There are 4 ways to turn a row about zero (a turn may also mirror it). The second row of each pair is the first, turned, with some noise. The first 36 pairs use one turn. New pairs use 3 turns, one after the other, and a turn may come again.
(in the rows, 128 means zero)
Some pairs, each with its turns in order after it:
[126 145 128 143 171  75 104 143]
[138 156 147 165 106 125  88  91] => z520

[136  48 130 118  71 157 103 135]
[145 112 175 115 128  73 172 187] => z228

[139 138 132 126 156  80 136 136]
[142  96 120 148 148 147 131 159] => z464

[208 139 121 122  99 139 170 145]
[190 133 123  67  89 145 141 116] => z228

[121 127  97 166 119 202  56 121]
[ 82 137 153  71  60 127  88  95] => z464

[131 134 106 153 136 124 127 143]
[131 119 142 105 131 148 126 131] => z464

[131 136 126 143 127  95  79 141]
[123 138 154 149 124 138 177 142] => z744

[207 106  48 122 113 132  97 161]
[204 130 159 129 163  53 169 106] => z520

[ 96 129 130 137  69 130 106 162]
[131 146 131 147 160 117 197 138] => z228

[150 113 133 113 154 135 141 119]
[138 128 123 138  95 124 104 115] => z744

[ 81 131 125 150  96 185 132 124]
[130 183 138  91 121 106 100  97] => z464

[136 189  69  92 124 185 149 136]
[121 117  76  57 150 114 138  67] => z228

[117 151 149 101  94 141 126 129]
[119 164 141 102 147 127 145 123] => z228

[157 100 175 127 165 103 159 146]
[155 144 119 140  91 109 128  59] => z744

[133  79  82 165  77 100 114 148]
[128 167 128 158 152  97 203 107] => z520

[114 125  86 110 122 103  48 133]
[133 115 183 131 115 159 169 186] => z744

[157 124  74 193 140 134 137 122]
[ 99 142 103 129  97  66 148 174] => z744

[114 182 156 107 138 167 152 109]
[106  94 130  97 113 137  83 174] => z520

[126 138 140 114 156 166 107  97]
[146 131 107  82 126 138  96 139] => z520

[ 78  48 120 132 140 129  93 131]
[160  54 148  93 104 122 166 134] => z744

[138 136  73  96 145 103 145 190]
[152  85 141 175 104  70 134 104] => z520

[123 153 206 137 105  64 149 208]
[155 189 128 119 168 147 189  44] => z744

[125  84 115 129 134  97 123  89]
[144 159  85 159 151 143 134 119] => z520

[142 165 113 103  93 145 136 128]
[142 148 119  83 150 127 146 107] => z228

[125 161 200 147 141 127 120 128]
[118 125 107 174 155 147 150  81] => z744

[138 122 161 106  99  48 144 148]
[117 113 143 185 190 118 146 164] => z464

[149  58  63 109 169 159 125 134]
[130  63  97 106  94  60 107 153] => z228

[128 126 130  89 129 172 117 102]
[112 153  93 136  88 112 133 110] => z464

[117 143 135 138  91  90 141 126]
[162 159 140 152 150 141 138 116] => z228

[119 118 110 137 115 193 160 134]
[122  92 144  99 118  99 162  87] => z228

[ 92 130 129 116 137 108 100 122]
[110 130 102 120 143 125  98 151] => z464

[142 107 133 130 144 125 129 127]
[132 124 128 133 104 116 128 113] => z744

[133 135 118 130 130 117 118 168]
[121 127 150 120 127 141 138 164] => z464

[139 128 110  96 108 137 135 113]
[148 112 118 129 134 120 138 165] => z520

[137  81 151 115 123 112 133 134]
[127 103 132 145 142  87 149 134] => z464

[123 134 146 181 146 133  91 118]
[111 181 141  98 130 139 109 103] => z520

New pairs. What belongs after each?
[118 151 116 136 133 132 198 171]
[139 131 145 135  81 146 114 191] => z744 z228 z744

[136 127 202 107 162 123 111 134]
[186 138 118 173 144 141  96 107] => z464 z520 z464

[131 118 118 116 153 139 118  73]
[106 157 105  95 145 150 148 124] => z520 z744 z744

[112 120 112 125 112 109  83 110]
[ 97 159 133 114 148 154 136 106] => z464 z520 z464

[119 205 138 153 140  85 121 135]
[130 212 146 163 119 124 105 123] => z520 z520 z464

[128 133 157  95 122 130  72 147]
[128 177 101 125 123 175 128 134] => z228 z464 z744

[126 141  80 149 125  99 142 119]
[137 165 106 140 130  89 131 113] => z520 z744 z744

[126 117 149 104 172 199  98 122]
[191 138 184 143 159 142 142 151] => z464 z520 z464

[148 128 149  89 118  93 207 106]
[123 105 136  51 137  84 153  97] => z520 z228 z744

[116 138 162 163 199 152 138 147]
[136 132  84 182 114 152  72 113] => z744 z520 z228

[163 208 156  48 134 122 119  48]
[183 194 156  88  88 191 201 158] => z744 z464 z520

[167 104 128 152 115  95  82  94]
[ 91 130  91 159 169 111 138  92] => z744 z228 z744

[141 117 170  93  54 121 208  96]
[201 135 184 180 157  81 161 109] => z520 z228 z228

[145 135 146 147 142  50 101 150]
[135 135 135  68 170 158 120 177] => z744 z228 z520

[ 87 112  74 127 208 170  70 150]
[179 203 106  98 191 157 111 174] => z464 z464 z464

[143 127 165 151 174 141 122 156]
[158 114 108 107 151 152 125 171] => z744 z520 z464

[136 111  88 126 103 130 108  87]
[128 113 123 152 139 125 178  91] => z228 z464 z520

[153 151 133 140 147 132 139 134]
[146  95 131 148 123 116 132 123] => z228 z520 z520

[114  99 146 113 106 146 153 104]
[102 136 126 114 138 172 151 113] => z228 z228 z228

[156 131 107 146 148 166 117 142]
[129 130 119 122  83 104 152 113] => z464 z520 z228

[101 131 142 160 136  72 103 208]
[ 78 163  85 152 101  78  71 128] => z744 z464 z744

[154 110 137 140  93 121 107 147]
[126 100 122 130 168 141 105 140] => z520 z744 z228

[133 156 130 139  85 152 107 125]
[125 106 127 102 102 132 172 124] => z744 z744 z464

[145 121 106 146 180 126 120 128]
[119 121 145 139  93 174 123 143] => z520 z520 z464

[ 79  88 113 160 103 118 138 124]
[161 125 143 117 157 116 179 156] => z520 z520 z744

[100 178  91 117  94 152 135 153]
[120 169 125 141 134 102 168 182] => z464 z520 z228

[117 113 148 133 131 139 136 103]
[131 145 114 108 149 113 133 117] => z520 z464 z228

[137 101 173 126 146 173 174  99]
[111 121 121  89 104 116 187  88] => z228 z520 z228

[115 110 109 127 127  67 100 150]
[142 108 118  80 173 151 112 127] => z520 z228 z520

[114 203  63 104 124 109  90 132]
[114 100 113 119 151  34 115 175] => z744 z744 z520

[133 104 122 104 102 158 134 159]
[167 107 112 137 152 141 154 121] => z520 z464 z464

[108  62 121 136 129 137 139 132]
[158 120  93 175 156 131 130 115] => z228 z744 z464

[143 142 129 130 132  90 151 125]
[138 117 119 114  99 151 106 125] => z228 z228 z744

[156 147 122 104 135  95  79 130]
[164 117 142 158  93 157 108 153] => z464 z464 z520

[125 128 135  92 135 114 128 182]
[152 146 133 120 150 115 177 102] => z228 z520 z744

[117 130 132 127 127 142 121 135]
[123 119 131 117 124 128 116 128] => z464 z744 z520

[132  90 154 124 111 151 120 164]
[117 136 112 133  94 173 111 111] => z228 z464 z228

[208  72 142 146  54 118 108 107]
[132 112 199 156 107 156 205  75] => z520 z464 z464

[ 75 126 120 122 143 155  49 177]
[130  81 128 100 194 157 100  64] => z228 z228 z464

[123 164  61 132 141  48 154 131]
[ 95 143 201 151 121 185 143 179] => z744 z520 z228

